All groups share one centre, and each spreads out both ways along 7 directions, with some noise.
Known rows, each followed by its group:
|  0.844 | -0.680 |  0.275 |  1.330 |  1.424 | -1.802 |  1.375 | -2.948 |  0.300 | -1.943 |
k_148
|  1.946 |  2.615 |  2.950 |  2.000 |  1.224 | -1.566 | -0.440 |  3.000 | -3.668 |  0.080 |
k_535
|  0.620 | -2.289 | -1.200 |  1.752 |  0.983 |  0.005 |  0.373 | -0.085 |  0.045 | -1.039 |
k_148
|  0.101 |  3.007 | -0.116 |  1.391 |  0.160 |  0.142 |  0.659 |  0.592 |  3.165 |  2.046 |
k_179
|  0.130 | -1.676 |  1.444 |  1.770 |  1.951 |  1.266 | -1.208 | -1.016 |  2.486 |  1.617 |
k_148
| -2.746 |  0.682 | -0.802 | -2.372 | -1.771 |  0.435 |  2.152 | -3.291 |  1.468 | -1.241 |
k_356
| -0.726 |  0.737 | -0.498 |  0.533 | -1.483 |  0.664 | -1.176 |  1.571 | -1.482 | -0.124 |
k_356
| -0.678 | -2.415 | -1.386 | -0.347 | -2.760 |  0.338 | -0.545 | -2.668 |  3.355 | -1.471 |
k_356
|  1.080 | -0.501 | -0.689 | -0.124 |  0.176 | -0.201 |  2.263 | -0.122 |  1.828 | -0.972 |
k_179
| -0.009 |  3.816 | -0.873 |  2.526 |  0.330 |  0.295 | -1.140 | -1.891 |  0.959 |  0.542 |
k_356
| -0.197 |  3.428 | -0.364 | -0.360 |  0.797 | -0.496 |  0.919 | -0.373 | -2.531 | -0.388 |
k_535
| -3.590 | -3.445 |  1.163 |  0.627 | -1.011 | -3.669 |  2.035 |  1.031 | -0.906 | -0.031 |
k_179
| -0.384 | -0.214 | -0.372 | -0.527 |  0.504 | -0.366 |  1.089 | -1.875 |  0.670 | -0.477 |
k_356
|  0.273 |  3.420 | -6.706 | -0.096 | -0.150 |  4.721 | -4.209 |  1.065 |  1.529 |  3.333 |
k_148
|  0.507 |  0.360 | -0.544 |  1.641 | -2.504 |  0.657 | -2.182 |  3.239 | -1.064 |  0.414 |
k_356
| -1.981 |  4.509 | -0.683 | -1.349 |  0.338 |  0.379 |  3.672 | -1.428 | -1.163 | -1.129 |
k_179
|  1.074 | -0.846 | -1.553 |  0.698 |  1.548 | -0.064 |  0.158 | -0.027 | -2.867 | -1.731 |
k_148
|  1.879 | -0.369 |  2.863 | -1.298 | -2.276 |  2.216 | -2.076 | -2.914 | -0.820 | -3.814 |
k_179
| -2.554 |  0.620 | -4.658 |  0.395 | -1.927 | -0.369 | -1.979 | -2.847 |  1.280 |  0.715 |
k_356
| -1.432 | -2.703 | -2.383 | -2.740 | -1.545 |  2.466 | -1.133 | -2.480 |  0.108 | -1.748 |
k_535
| -1.146 |  4.647 | -1.739 | -0.293 |  0.263 | -0.539 |  2.108 | -1.887 |  0.996 |  0.469 |
k_535
| -1.212 |  2.574 |  1.867 |  0.046 | -2.335 |  1.706 |  1.134 | -0.279 | -0.654 | -1.921 |
k_356
|  0.207 | -0.164 | -0.952 | -0.649 |  0.006 |  0.133 |  0.814 |  1.346 |  1.473 |  1.071 |
k_179
|  0.063 |  0.432 | -0.622 | -0.324 |  1.165 | -0.461 | -0.587 | -0.016 |  0.143 |  1.670 |
k_356
|  2.644 |  0.196 | -0.993 |  0.071 | -0.353 | -0.945 |  0.097 | -0.789 |  0.233 | -1.814 |
k_148
| -0.253 | -3.726 |  1.275 |  1.369 | -1.076 |  2.690 | -3.379 | -0.612 | -0.894 | -1.490 |
k_535
| -0.286 |  2.933 | -2.891 | -3.003 | -1.757 |  0.033 | -0.827 | -0.250 | -0.631 |  0.667 |
k_148
|  0.955 |  1.467 | -0.778 |  1.832 | -0.252 |  0.939 | -1.511 | -1.695 | -2.836 | -2.814 |
k_179
| -1.338 |  1.986 |  0.104 |  3.908 |  1.073 | -1.612 |  1.505 |  0.342 |  0.767 |  0.884 |
k_535
|  0.374 |  1.718 |  1.776 | -0.413 | -0.813 |  2.041 | -2.318 | -0.615 | -1.461 | -0.222 |
k_535
|  1.573 | -0.723 | -0.680 | -1.360 |  0.182 | -0.254 | -0.599 |  1.112 | -2.720 | -0.904 |
k_148
| -1.190 | -1.874 | -0.644 | -4.281 |  3.544 | -0.264 |  1.573 | -1.717 |  2.703 |  3.597 |
k_179
|  0.842 |  0.390 | -2.447 | -0.129 | -0.584 | -0.709 | -0.258 | -2.567 |  3.662 | -0.034 |
k_148
|  0.159 |  3.935 |  0.251 |  1.771 |  2.429 | -0.428 |  0.429 | -4.906 |  3.293 |  1.036 |
k_535
|  0.761 | -0.837 |  0.572 |  2.305 | -1.657 | -0.697 |  0.403 | -0.810 | -0.834 | -3.283 |
k_179
| -2.182 |  1.850 | -1.663 | -1.465 | -0.531 | -0.038 |  1.305 | -0.387 |  0.468 |  1.116 |
k_535

New rows, each followed by its group:
| -1.958 |  1.368 | -2.491 |  0.530 |  0.076 |  0.067 |  0.716 | -1.292 | -0.076 | -0.120 |
k_148
| -0.170 |  2.595 | -0.346 | -4.307 |  0.530 |  2.634 |  0.531 | -1.155 | -0.896 |  0.097 |
k_179
| -1.860 | -3.792 | -1.122 |  3.086 | -0.180 |  0.559 | -0.516 | -0.058 | -0.612 | -1.435 |
k_535
| -1.124 | -1.273 |  1.074 |  0.916 |  1.249 |  1.061 | -0.336 |  1.313 | -1.553 |  0.591 |
k_148
| -0.081 |  1.175 |  0.478 | -1.389 |  0.419 | -1.648 |  0.300 | -4.150 |  2.481 |  0.491 |
k_148
| -1.716 |  0.731 |  2.148 | -4.438 | -3.323 |  1.288 |  1.070 |  1.448 | -2.069 | -1.034 |
k_179
|  1.756 |  0.693 | -0.166 |  0.820 |  0.163 |  1.120 | -1.308 | -1.199 |  0.790 | -0.705 |
k_179
| -1.161 | -6.088 |  1.625 | -2.897 | -1.824 | -1.951 |  2.234 |  1.716 |  0.237 | -0.862 |
k_179
| -0.851 | -1.449 | -0.243 |  0.506 | -0.206 | -0.929 | -0.426 |  0.697 | -0.964 |  0.203 |
k_179
| -3.300 | -1.787 | -0.205 |  2.593 |  2.389 | -3.677 |  0.204 | -1.469 |  0.491 |  2.495 |
k_179
| -2.030 | -1.944 |  2.805 |  1.457 |  1.365 | -1.236 |  2.496 |  0.283 | -3.266 | -1.910 |
k_148
| -3.048 |  0.297 | -3.401 | -1.525 | -1.621 | -0.199 | -2.575 | -0.987 |  0.301 |  2.463 |
k_356
|  0.982 |  0.284 | -0.481 | -0.737 |  0.854 | -1.334 |  1.070 | -0.126 | -0.159 | -0.254 |
k_535
| -0.995 | -1.459 |  0.361 |  1.419 | -0.147 |  0.641 |  0.590 |  2.210 | -1.592 | -0.647 |
k_148
| -1.841 |  3.995 |  3.251 |  0.809 | -1.119 |  2.555 |  0.074 | -3.703 | -0.150 | -1.871 |
k_356
|  3.064 |  3.437 | -2.847 | -4.150 | -2.111 | -2.072 | -0.791 | -2.099 | -0.027 | -0.816 |
k_148
|  2.078 | -0.341 |  2.815 |  0.515 |  0.179 |  1.961 | -3.221 | -2.238 |  0.961 | -0.304 |
k_535
| -1.174 | -3.235 | -1.159 |  1.213 |  0.732 |  0.025 | -0.717 | -3.835 | -2.056 | -3.005 |
k_356
| -1.603 |  2.159 | -0.462 | -2.282 | -2.285 |  0.135 |  3.749 | -1.761 |  2.536 | -1.343 |
k_356
|  2.376 |  0.245 |  0.787 | -2.166 |  0.144 | -0.346 | -1.726 | -0.702 |  0.329 |  0.659 |
k_148
| -2.412 |  0.481 | -0.890 | -1.175 | -0.058 | -0.611 |  0.723 | -0.945 | -1.121 |  0.237 |
k_148
|  1.449 | -2.668 |  2.197 | -0.585 |  2.395 | -0.733 | -0.576 | -0.503 | -1.942 | -0.484 |
k_148
| -0.426 | -0.044 |  0.792 | -0.455 |  0.350 | -1.074 |  0.515 | -1.191 | -0.680 | -0.407 |
k_148
| -1.109 |  0.854 |  0.958 | -1.251 | -0.735 |  0.667 |  0.008 |  0.406 | -0.809 |  0.397 |
k_356
| -1.772 |  2.772 | -0.039 | -3.498 | -0.820 |  2.617 | -2.687 |  1.211 | -4.013 |  1.499 |
k_179
|  0.893 |  3.531 |  0.200 | -5.071 | -4.155 | -1.008 | -0.990 |  0.687 |  0.509 |  1.139 |
k_148
| -0.791 | -0.154 | -0.556 |  3.987 |  0.226 |  1.084 |  1.132 |  0.372 |  0.878 | -0.962 |
k_148
| -1.249 |  0.582 | -2.696 |  1.223 |  0.435 |  1.110 |  0.143 |  0.735 | -1.890 | -0.641 |
k_148
| -1.531 | -0.100 | -2.259 | -0.929 | -1.013 |  0.086 |  1.216 |  1.611 | -3.954 | -1.867 |
k_535
|  0.870 | -0.863 | -1.343 |  3.519 | -1.290 | -0.617 |  2.446 |  1.646 | -1.129 | -3.728 |
k_148
|  0.115 | -0.467 | -1.686 | -1.441 | -0.515 |  0.879 |  0.140 | -2.028 |  0.398 | -1.264 |
k_535
|  1.012 | -0.143 |  0.591 |  1.866 |  0.208 |  0.239 |  0.003 |  0.819 | -1.418 | -1.537 |
k_356
|  0.085 | -3.352 | -3.236 | -0.161 |  0.013 | -1.418 | -0.680 |  1.729 | -1.641 |  0.088 |
k_356
| -0.159 |  1.316 |  0.278 |  0.723 |  0.692 |  0.700 | -2.136 | -1.680 | -0.403 |  0.734 |
k_179
|  0.363 | -0.653 | -1.419 | -1.833 | -1.828 | -2.305 |  0.738 | -2.376 |  3.219 | -0.441 |
k_148
|  3.057 |  0.275 | -1.103 | -0.039 |  0.180 |  1.253 | -1.920 |  2.311 | -2.082 | -0.585 |
k_148
| -1.163 | -0.819 | -0.918 | -0.177 | -0.596 |  0.338 |  0.084 |  0.847 | -2.125 | -0.756 |
k_535
|  0.067 |  1.248 |  1.320 |  5.242 |  1.580 | -0.059 | -0.549 | -3.057 |  4.288 |  0.826 |
k_535
|  0.055 | -1.026 | -2.066 | -0.215 |  0.465 | -0.453 |  1.390 |  1.933 | -0.433 | -0.128 |
k_179
|  3.238 | -0.883 | -0.638 |  3.242 |  0.440 | -0.685 | -2.080 |  1.784 |  2.314 |  1.072 |
k_356
|  2.553 |  0.264 |  2.991 |  4.081 |  1.575 | -2.027 | -0.406 |  2.279 | -1.069 |  0.235 |
k_535
| -1.762 |  0.358 | -0.273 | -1.533 | -0.571 | -0.286 |  0.241 |  0.492 | -1.306 |  0.422 |
k_148
|  0.341 |  1.928 |  1.023 | -1.645 | -0.513 |  0.113 | -1.022 | -0.251 | -0.117 |  0.809 |
k_148
| -0.612 | -0.509 | -1.657 |  0.421 |  0.873 | -0.351 |  0.903 | -1.479 | -0.350 | -0.828 |
k_535
| -0.572 | -0.182 |  0.682 |  1.835 | -0.862 |  0.281 | -0.514 |  1.341 | -0.128 |  0.173 |
k_535
| -1.653 |  0.644 | -0.033 |  1.475 | -0.692 |  1.014 | -1.791 | -1.095 | -2.827 | -1.422 |
k_356
|  0.568 |  1.764 |  0.102 |  0.029 |  1.367 |  0.702 | -1.254 | -1.786 |  0.492 |  0.865 |
k_148
| -2.704 |  0.138 | -3.042 | -0.403 | -0.301 |  1.935 | -1.009 |  0.771 |  0.218 |  2.118 |
k_148
| -0.696 | -0.401 |  1.377 |  1.816 | -0.339 |  1.858 | -2.322 | -0.954 | -0.597 | -0.475 |
k_535
| -0.889 | -0.880 | -0.588 | -0.029 |  2.226 |  0.879 | -0.775 |  0.162 | -2.819 |  0.403 |
k_148
| -2.750 | -0.407 | -0.218 |  1.681 | -0.715 |  1.027 |  0.722 |  1.066 |  1.056 |  0.720 |
k_148
|  1.602 |  0.569 |  1.265 |  2.735 | -0.249 |  0.229 | -1.961 | -2.736 |  1.199 | -1.495 |
k_179
| -2.605 | -2.479 | -0.701 |  2.433 |  1.620 | -2.670 | -1.976 |  1.113 | -0.016 |  3.683 |
k_179
